The same things were measured in two ways. Each way mixes the same 8 hidden numbers, adds some noise and spreads widely along 6 directions of its own, which tell nothing about the thing.
Some things both ways: the first way, then the second way.
[ 18   8   5  -2  26 -12  18  -9 -19  -1 -13 -22  -2  -8  16  -6 -17 -35
 -31  18   3  10 -11 -12   2  39]
[-10 -24  -7  21 -24   7  13   4  11 -14  16 -32 -20   5   5  27  -4   0
  -2   1   7 -11  -6]

[ 21  -8  12 -11 -11  28 -12  10  17 -24  -8 -11   4 -22  -2  -3  -3   6
   7 -11  23  -8  17 -16   7  14]
[-10 -31   2 -26 -19 -12   8  -1  -3 -32 -19 -26 -14 -14  14  -4 -14  -5
 -13   4 -21 -26 -14]

[-17  -6 -16  12  -4   4  -1 -15 -14  -3 -25  -4  -9   9   8   0   1 -22
  11  -4 -14  -7  -5 -16   0   6]
[ -6  -6   4  15 -17   8  20  -9   1 -15   2 -17 -12 -15  -6  26  -3  -3
  -6   0 -12  32  13]

[-15   2   1   3  17 -12   0   3   1  15   7  -3  -1   4  -1   6  -7   3
  -9  -1  -8   9  -2  14   9   1]
[ -4  12  -6   0  -1  13  -3  -2   7  15  15   5  13  18   5  -5   5  -3
   7 -12  15   3   0]

[ -4   7   7  13  10  -5  10   2  -4  14   6  14  12  -4  -8 -12   9  -5
 -15  -5   7  15  -7  21   8   1]
[ -5  -1 -10  24  -5  18 -12  -6  14  18   1  -4   1   7   4  30  27   7
 -13   3  -8  28   8]

[-11  -7   5   3   4  10   2  15  -4  -1   6  -5  -1 -11  20  -6 -17  14
   2   5  -3 -12 -20 -12   3  13]
[ -7  15 -32   4 -20  21   1  -7  13  19  23  21  -3  17  -3  -6  -6  -4
  28 -12  36 -10   9]

[ 11  -7  29  21 -28  36 -16  16 -12 -27 -24  16  33   9 -19 -15  24  21
  -3   6  10 -22  -3 -41   3  25]
[ 14   4  -4  13  13  -6   3  12  -6  -6  10  13  -4   0 -14  -7 -15   4
   7  -2  -7  -1   6]

[-27   8 -11  11   3 -13   9  -2   2  22  17  10 -11  -2   3  -7   8   4
   7  -5 -11  16 -13  28   4 -31]
[  5   3  -6  -3   5  -7  -6  -1   0   1 -10  11  -3   1  -5  -8  -3   3
  12   5  -1   5   6]

[  9 -17   4  20  -6  16   5  16  -7   1  -5  12   6 -22 -11   2  -3  16
  14  13  -7   5  -2  -7  -7  -3]
[-10  -4 -17  -9 -16   8   9 -13  15  -5   5  -2   1   6  -3  12  -5  -8
  -1  -1  22  -4   3]

[ -8  14   6  13  27 -22  22  -5 -25  19   5  -5 -22  -2   6  -2 -14 -17
 -22  13 -27  19 -31  17  -6  -8]
[ -5  -8  -8  12 -11  15  -2   3   4   1  17 -11  -4  13   1  21   6  -1
   1  -2  12   1  -1]

[-27  15 -16   0  -4 -20   5 -11   1   2  -9   0  14  14   3  -1   5   9
  -5   6 -22  -2 -22  -2   8  -4]
[ 15  13  -2  -7   6 -17  -2   2  -5   4 -18  17  -2   4  -2   7   4  -6
   7  10  -1  29   7]

[ 21 -12   7  -4 -10  11  -4  18   7  -7   5   9   9 -21  -7  -9 -11  14
   1  -1   9   7  18  10  -2  11]
[ -7  13  -4  25 -17  17   4  -3  15  18  16  -4   3   7  30 -10   3  -1
  12 -17   4  -5  -3]

[-25 -17 -10  35 -10  12   7  13 -10   1   7  34 -11 -14   4  -2  -4   6
   8  -8 -21  -4 -32  -5 -12  -7]
[-19  13 -45   1  -2   6  -2 -30  17  22   8  37  12  -6   1  23   3  -9
  -1   7  21  15  15]

[-14 -15  -1 -12  14   0   1   4  19 -14   8 -18 -14 -31  15  19 -27  11
   2 -10  -9 -11 -19 -17  -1   3]
[ -1 -11   4   4   4 -14   4   0  -2 -10   3 -10 -14   3  -7  -1 -13   3
  21   7   9  -1   3]

[ -8 -13 -17  -4   4 -15   5  13  20  -2  33   1 -24 -33  11  12 -19   7
  -1  -4 -15  15 -10  15 -12  -9]
[ -6  -1  -4  -7   4 -10  -3 -17   3   4 -11   9  -3 -10  -2   1  -3   0
   5  10   9   3   9]

[ 13   5  12 -12   1 -13  10   3  -3  -6  -1   1  14 -11  -3 -14 -12  16
 -22  16  -6   6  -2   3  -2  11]
[  5   6 -11 -11  15 -22  -1   6  -2  -2   0  12   9  12   6  -8  -9  -9
  12   4   4   2  -7]

[ -7   8   1  24  -8  16  -6  -4  -7 -10 -21  19   6  16 -22  -5  23 -25
 -11 -19   7   5   6  -7  10  11]
[  7  -3  -4  33 -14  14   1  -4  -2 -12  -1  12 -18 -30   4  16  -8   5
  -8   0  -7  -6  10]

[-14  -1  16  22  -5  23   9  10  -1  -1  10  16 -14 -23  -5 -12  18  20
  14  -2  12   0 -18 -17   2 -30]
[ 19   3 -24 -18   1 -14  -6  19 -13  -5 -20  30 -16 -13 -29   5   3   3
 -20  16 -19 -20  -1]

[-26  15 -13  -2  14 -13  -4  -3   4   3   5 -23 -27  11  14  17  -7 -11
  -3   2 -16   7 -11  -9  10  -1]
[ -1  11  25   1  -3   5  14   7   1  -1   8 -19  11   7  13 -19  -2  -4
   4 -15   4  -7 -11]

[-16  11  -5  -6  15 -17   6   1   9   9  11  -1  -4   2   0   1  -2   2
 -15   1   2  15   6   4  13   5]
[ 13  21  11  14   0   2   5  10   8  14   5   2   7  12  16  -8   6  -3
   0 -11   1   4  -5]

[ 16   7 -12   7  -2 -10   5  -2  -5 -11  -3  -8 -12 -11   0   4   0 -22
 -12  15 -14  20  -7  -4 -11   9]
[ -9  10 -13  10   7  -8   7  -7   2  -5   2  17   5 -21  -2  -7 -11  -2
  12  11  18 -31  -6]

[ -4  20   3   5  -1  -4   6  -2  -7   2 -15   5  23  15  -8  -8   8  -3
 -17   5  -3   5  -7   1  14  14]
[ -3  15  -6 -17  18 -20  -8   6 -10  17 -10  15  17   1   8   1  20  -6
 -11  11 -16   5 -15]

[  4  -3  18 -10  15  -5  -1   0   7  -9  -5 -10  23  -5  -1  -3  -1   1
 -26  -3  21  -6  10 -17  16  36]
[ 12 -21  -1   4   4  -8  -1   4  -2 -17  -4  -6 -19   4 -21  18 -10   5
  -2   8  -3  14  13]

[ -6  -2   1  18   5  17   4  11  -1   8  -8   8  -5  -8 -13  10  -3   2
  12  -5  -6   7  -4  -1   6 -10]
[-23  20  -5 -11  11   4   5 -13   6  14  10   4  35   5   8  -9  10  -9
   4  -2  18  -5 -12]

Other things, the second way, with their names:
<624>: [-16 -15 -19   2 -13  23 -23 -13   3  13   6   4  -6   2   5  14  11   6
   3  -1  13 -10   5]
<739>: [ 17  18  12   4  -9   8  12  10   0  -8  -1   7  -3  -3 -12  -5  -4  -4
   4  -2  27 -22  -4]
<192>: [-18  -1 -38 -17   8  -4 -13  -3  15  18  10  15  19  18  13 -11   4  -4
   0   0   7 -32 -15]
<687>: [-27   2 -12  -9  33 -19 -12  -4  -2  18   7   5  28   3  12 -23   8   4
  11   8 -11 -17 -16]
<621>: [  0   2 -10  11 -19  17   6   7   7   3  25  -2  -5  13   7   4  -6  -5
   5 -14  20 -17  -5]
<607>: [  2   8 -19   4  -6  -3   4  -5  11   6   2  14  -6   6  -5  12  -4  -6
   9   5  23   3   7]
<409>: [-23  -9  17   5 -10   0   5 -19  10   3   4 -30  -4   4  21 -15  -5   2
  29  -4  15   0   0]
<668>: [  3  11  17   0  -4   3  12 -19   7  -5 -11   0   7 -10  11   6  -3  -9
  -7  -6   4  33  11]
<585>: [-13  -7   0  15  22 -15  -5   9   5   5   1 -21  14   8   7   8  21   7
  -7  15 -19  -4 -19]
<584>: [ 11  -1   7   2 -10  -8  -5  12  -7   6 -15  -3 -15  -7  20   6  11   1
 -17   0 -33   7  -6]
<371>: [  6  19   8  16   1   4   0 -10   4   3 -13  13   8 -16  22   2   5  -4
  -4   1   0   8  -1]
<615>: [ 12   7  -6 -37 -27  19 -24  14 -25  22 -11  28 -15  -8  -7  13  24  -2
 -25   0   8 -28  -8]
<629>: [  7 -12 -19  -3 -26   2   0  22  -9  -4   2   1 -28  -5   0  14   1   0
 -17   0 -24 -19  -7]
<272>: [ -9   0  -4  -7   4   3 -18  -2  -6  18  -9   7   0  -4  -8   3  20   9
   0  12   2  -8   0]
<40>: [ -2 -16  -9  14 -21  16   6 -14   9 -18   2 -11 -13   0   0  29  -8  -4
   2  -2   6  29  17]
<322>: [  9   9  -9 -18  -1 -11   1  20 -12   7  -4  15 -10  -3 -24  -2   6   2
  -8  11   1 -31 -10]
<316>: [ -5  -4  20  -8  -7  15  -7 -12 -10   4 -13 -11  -4 -10  -8  14  18   5
 -11   2  -5  26  11]
<218>: [ -5  -7 -32 -18   5  -6 -12  -1   2   7   2  14   4  19  -8   7   1  -3
   5   5  -2  13   6]
<571>: [ 16 -15   4  13  -8  13 -19  17 -11  -3  -2   3 -21  -9   0   7   5  12
 -13  -1 -10 -29  -4]
<301>: [  3  -7   6   7   2  -1   3  -1   2 -18  -7 -10   4  -3   8  11  -2  -4
  -9   2  -9  12  -2]
<441>: [ -5 -13   4  12  -1   4   2  -2  -1 -16   6 -15  -5  -1   2  -1 -11   3
  13  -2   1  -2   1]
<695>: [  7  -1  47  34  12  -7  15   4  -1  -6  17 -32  -4   3  13 -10 -14   5
  16 -12   1  18   3]
<515>: [ -4  15 -19   6   1   7 -11   1  18  19   1  13  15  14  11  -2  17  -1
   0   2  18 -21 -11]
<651>: [-4 15 -5  3 -7  1  7 -5  3 19  9  6  3  6 11  7  5 -7  1 -8 -4 29  6]
<525>: [  0   8  -9 -32  -4  -7  -9   8  -3   8 -13  11   9   7  15 -18   7  -8
  -6  -2  -2 -26 -18]
<445>: [ 18 -34  -3 -21 -16 -23  10   7   5 -45 -16 -21 -22  10  13  12 -30 -14
 -11   1 -10   1  -4]
<781>: [ -3  -8  18  15  -1   6  -5  -4  -9  -2   1 -13  -3 -12  20   6   3   3
  -6  -5 -22  19   1]
<699>: [  8  -6 -15   5   3   9 -11  17  -8   1  20   7  -1  17  -6   8  -1   1
   1  -8  -3   0  -1]
<724>: [ -9 -14  -6 -24 -12  -9 -12   1   8   1 -23 -13   0   3  25   5  18  -4
 -20  10  -6 -31 -24]
<12>: [  0  24 -15  -6  -5   0   6  -5  12  17  -8  22   8  -6   0  -6   8  -4
  -8   1   6  -7  -1]
<243>: [  7   1   7  26 -22  18   7   8   7   1   4 -12 -17  -4   7   5   3   5
  -7 -10 -10  -1   4]
<507>: [ 10  -5  -1   5  12 -13  -3   8  -2 -10  -1   1  -5   8  -2  -4  -9   2
  15   4   1   2   1]
<623>: [  5   9  -3  29   1   1  -7  19  -5  14  17  10  -9  -3  19 -28  -7   9
  20 -10  -6 -39 -12]
<514>: [ 15 -12   9 -21 -17   4   1  31 -13  -2  -5 -16 -27   5 -36   0  10  12
 -25   0 -17 -25  -3]
<348>: [ -5   7  14  20 -28  23   8 -23  12   2   5  -9  -1  -5  40   5  -7 -10
   8 -20  11  24   9]
<158>: [  6   4  -2 -36   5 -29 -13  21 -32  11 -14  10 -16   6 -16  -3  11  -1
  17  18  -6  -1  -9]
<674>: [ 13 -10   4  17  16  -1  -5  10  -9 -11  14  -2  -4  11 -11  11 -10   5
   5  -3  -7  23  10]
<611>: [ -9  -9 -13  -4 -23  19   1 -12  17   1   0  -9  -4  12  -6  33  13  -5
 -11   2  25   7   5]
<25>: [  1 -14 -20   2 -24  23 -20 -13 -13  -4 -12  21 -29 -20  -9  10  -5   8
  12   0  -7  14  27]
<161>: [-12 -15 -49  -7 -19   6 -13  -1   7   4   3  15 -12   5   1  18   3  -2
  -1   7   1 -17  -1]
<367>: [ -2 -17 -15   6   2  -6   3  -2  11 -11   6  -6  -8   9 -11  14 -10   1
  -1   6   5   1   6]
<290>: [  6  13  -5   8  -8  13 -14  12 -17  24   8  24 -17 -13 -15  -8   9  13
   6  -1   3 -27   4]
<520>: [  2  -1  13 -16  26 -14   0   0 -16  -8  -5   4   9  -9 -18 -15  -7   5
  -2   2 -18  13   5]
<20>: [ -9  -7   6  41  -7  18  -5   0  10  19   3 -23 -12  -7  -1  25  30  20
 -16   5 -24  19   8]
<319>: [ -2  -9 -11   6 -28  22  -3  -1   0   6   4  -2 -20  -4  -1  19   8   4
  -9  -5  -4   4   9]
<709>: [ -5  -4   2  -3   5   7   6 -10  -2 -12   3  -3   4  -2 -21  -1  -9   2
   9  -1   6  16  13]
<129>: [-17  -1  -6  -4  11  -7 -14 -14   6   6   4  -1  16  14  24 -18  -3  -3
  32   1  21 -11  -9]
<172>: [ 15   4   4  10  -4   5   3   9  -6  -5  14   7 -11   7  -9   1 -13  -1
  14  -6  20  -4   6]
<363>: [ -6   7   9 -13   0   7   7  -8   1  -2  -1  -3  12  -2  -6  -8  -1  -3
  -2  -4  12  -2   0]
<49>: [ -2   5 -24   5  19 -12   7 -17   8 -20   4  22  19  -2  10  -3 -28 -13
  17   0   6  18   6]
<451>: [ 12  -6 -17  -7 -24   8   5  -6   5 -11 -11   8 -21   0 -13  19  -8  -4
  -4   0  -1  26  20]
<655>: [ 11 -14 -15  18  -6   5  -5  12   0  -7   6   0 -19   9 -13  26   0   4
   0   5  -1   8   7]
<399>: [-16  -6   0 -15  10  -1 -12 -16  -5   8  -5   0   9  -1  -2   2   8   2
   4   5   1  17   6]
<374>: [ -1   8  32   4   9  -8   6   4  -8   2 -12 -22  10  -6  13   0  17   1
  -9   1 -26  26  -8]
<544>: [ -6 -10  -1  -3  12   1  -5  10  -9  -2  11 -11   6   9 -11   6   6   5
  -7  -1 -18  11  -1]
<338>: [ -3   5  12  16  13  -3  10   4  12   3  17 -14  10  13   7 -23 -10   4
  14 -11   6 -10  -4]
<214>: [  0  -5  -6  -1   1 -12   4  10   7  -3   9  -9  -3  15   7 -13 -11  -2
  13  -1  11 -29 -13]
<249>: [-13   5   5 -30  16 -24 -22   0 -15  19 -26   2  17   0  22  -3  29  -3
  -5  15 -26  13 -17]
<342>: [ -8 -31  27  11 -12   1  -3   2 -19 -17  -1 -38 -24 -14  13   4  -3   9
   4  -1 -26   3  -1]
<595>: [ -8  -5   1 -11   7  -3   1  -8   7  -4  -2  -7  11   8  -3   2   1  -3
  -3   2  10   1  -2]
<449>: [ -2  -5   9  16   1  -6  16   9   5 -17   9 -23   1   6   5  -4  -9  -2
   7  -3  -7  -1  -8]
<744>: [ -6   9  -9   4  -1  -4  -5 -23   7  11  -8  20   1 -11  13   5  -2  -4
  10   5  15  14  11]
<71>: [  1   3 -13 -17  -6   0  -5  -6  -1   7 -19  19 -12 -10 -29   5   8   6
  -3  14   6  -2  14]
<488>: [  1 -14  18  -5  -5   0   5   9  -8 -22  -1 -27  -4   6   0  -1  -4  -2
   7  -1  -2  -1  -8]
<658>: [  2  -9  -1  12  -8   2 -13   6  -1   2 -11 -10  -9   3  19  16  16   2
  -1   5 -17  10  -6]
<286>: [ -7 -21 -16 -28 -26  -1  -8 -16 -12 -17 -25   9 -22 -27   2  15  -7  -6
  -8  12  -2 -11   5]
<356>: [  8  14  -4  15  15  -5 -12  -8  -1   4  -8  24   7  -5  14  -7  -4  -1
  20   3   3  16   8]
<43>: [ -4  42   5   8   6  16  -8 -10  14  45  -4  20  37   1  37  -6  36  -5
 -26 -14 -20  28  -4]
<473>: [-11 -18 -24  -2 -15  10  -4  -9   2 -10   9   2 -12   1  -2   1 -15   0
  16  -2  11 -12   6]
<681>: [  2  -1   7 -18   6  12 -10   5 -16   0   0   3   3   4 -27 -12   4   8
   2  -6  -5   8   8]
<111>: [  1   4 -13  -2  -7   1   7   7  10   0  11   5   5   4  15 -12 -11  -6
 -10 -12   0 -30 -12]

Some of these things the first way, each followed by its name:
[-17  12 -13   0 -12 -14 -10  15  16  -5  33  11 -13   7   4  -1   5  11
 -14  -5 -11  16  -5  17  -1  -3] : <43>
[ -8  -4   5   1  12   4   1   5   8  -4  -4  -9  10 -11  -1  11  -5   7
  -3  -2   1  -4  -7 -16  10  10] : <214>
[ -9  -9  21   4  -5  23 -32  11  12  -4 -10  -9  26  14 -13   9  17  22
  12 -15  13 -15  16  -7  19   7] : <681>
[ -3   5  11  11  -9  10  -6  -4  -2 -11 -21   5  13   6 -23   4  16   5
  -3  -6  -7  -3  -4 -11   6  -4] : <301>
[ -4   3 -20  11  -7 -13   9   8  -1  12   7  24   7  -1  -9  -7  -2  -4
 -10   0 -13  22   3  31  -1   2] : <744>
[-31   6  -5 -14  13 -32 -12 -15   1  -1   2 -28  17  23  29   3   0  -4
 -23  -4 -14 -18 -27   1  11  28] : <218>
[  2  10   9   2  -1  17  -8  18   4 -14   5  -9  -6   0   7   1   0   3
  -6   7   9   0  -4 -23  11  19] : <363>
[ 32   4  26   4  -1  11   6  23   9  -2   5  10  31 -27 -23  -8   9  23
 -12  13  22  16  10   6   6   6] : <515>
[  9  -9  18  -5  12  -3   2  17  11  -1  25  -1   5 -27   3  -4 -11  13
 -18  -3  13   7  -3  14   0  12] : <192>
[-23  -2  -9  14   8   5  -4   3   3  -1 -11   6  -4  10 -12  19  -5  -8
  -5 -13 -13   1   1 -12  11  10] : <695>
[  0   4  -3   6 -24  -5 -19  -6   2 -17 -24  -4  37  12 -16  15  16  12
   3   1 -34 -11 -25   2  -5  -4] : <658>
[  1 -10  -2   3  11 -19  -4   0  -8  -3  -3 -16  -3  -1   1  18 -16  -1
 -13  17 -33   4  -9  -6 -12  15] : <621>
[ -4   9  -7  15   3  30   7  15   2  20 -14  18  20   3  -2 -13   1 -13
  11 -15  23   6  10  19  27  12] : <409>
[ 13 -18  29   1   9   8   4   3   1  -7 -10   3  21 -27 -20  -2  -6  20
  -9  -3   7  -5   2 -10   1   5] : <655>
[-18   3 -12 -15  17 -20  -6   2  34 -10  21 -27 -12 -21  10  38 -10   5
  -5 -12 -19   6 -26   4   2 -11] : <724>
[  3 -23  -8   3   3  -6   3   6  10   3  -9   5  29 -19 -15  11  -7  14
   3   5  -4   4  15  -5   2  13] : <607>
[-12 -13 -12   0  -6  13 -14   0  20 -10 -11  -2   5  -9  -5  17  -7   1
  17 -29  -6  -9   2   1   7  -3] : <286>
[ 15  -1 -11 -10  -1 -17   0  -3   6   7   0  -5  -2 -10 -13   4  -6  -1
   1   8 -12  26  26  27  -5 -12] : <374>
[-21  13  20   1  30   7  14   2  -1   5  -3  -2  -8   0   1  -3 -15  -3
 -25  -9  14   0  -8 -19  26  15] : <172>
[ 37 -17  28   3  -4  12   9  13  -9   2  -1  13  28 -31 -12 -27  -4  14
  -8   7  19   5  12  19  -7  10] : <161>
[ 33 -14  28 -13 -16  29 -22  27  20 -39   2  -6  29 -26  -3   0  -8  24
 -11  -8  18 -18   0 -15  -2  35] : <687>
[ 8 -5  2  2 -3  1 -8 13  6  1  3  5 18 -1 -8  1 -4  6 -6 -5 -4  7  5 23
  2 11] : <399>
[  0  22  22   9  11  -6  -3  10  -3  -8  16  -2 -12   6  -4   1   9  -8
 -34  -1  -6  14 -25   5   1   5] : <571>
[ -1  -7  16   7  18  19 -10  14   8   7   0 -17  14  -4  -3   3  15   5
   7   5  37   0  22 -25  23  21] : <514>
[ 19   0  10 -18  11  -6  15   4   1  13 -13  -9  28 -21  -4  -6 -26  20
  -1  15  -4   5   8  19   7   3] : <158>
[-18  -8  -4   6  -7   6  -3  -3   0   6 -10  10  16   4   0 -13  12  11
  11  -4   8  -8   8  -4  11   1] : <451>
[  9  -3   6   2  -4   6 -14  12   6 -14   1  -9  15   0  -1   4   6   5
 -11   7   9  -1   6 -19   4  29] : <338>
[-16  -1  10   0   1   3  -7  -2   9  -9  -9  -3  14  -3  -7   8   5  17
  -1  -9  -7 -12 -17 -12   9  -4] : <507>
[  1 -14   9  -1  -5  11  -8  -2   1 -13 -20  -2  17  -7  -7  -2  -4   7
   1  -8   0 -14   4 -13   4  13] : <40>
[ -8  12   0   3   3  13 -15  -7  -1  -5 -29  -9  13  27  -2   3   2 -29
  -8 -27   2  -8   1   4  21  24] : <342>
[-12  11  42   1  24  11  11  -1  -9   2  -6  10   3   4  -8 -22  -5   0
 -35 -18  22  -6  -6 -10  24  18] : <674>
[-12  17   2  -6  10   6  -8   8  11  -3   5 -12  -3  11  11   4  -4 -10
 -13 -13   9   1  -4  -1  20  19] : <316>
[-18  11  -1  29   0  21  10  16  -2  20   8  20   2  -2   4 -19  23   0
  12   1  23  11 -10   2  19  -9] : <71>
[ -5   9  -8  -4   0 -34   8 -25 -15   6  -5   5  -2  13  -2 -20   2 -15
 -27   2 -17  14   6  24  -6   0] : <49>
[  6   9   3  -2   6 -12   2   3  -1   2  15  -3 -12  -4   3  -8  -3 -12
 -21  -1  -2  19  -1  23  -3   3] : <623>
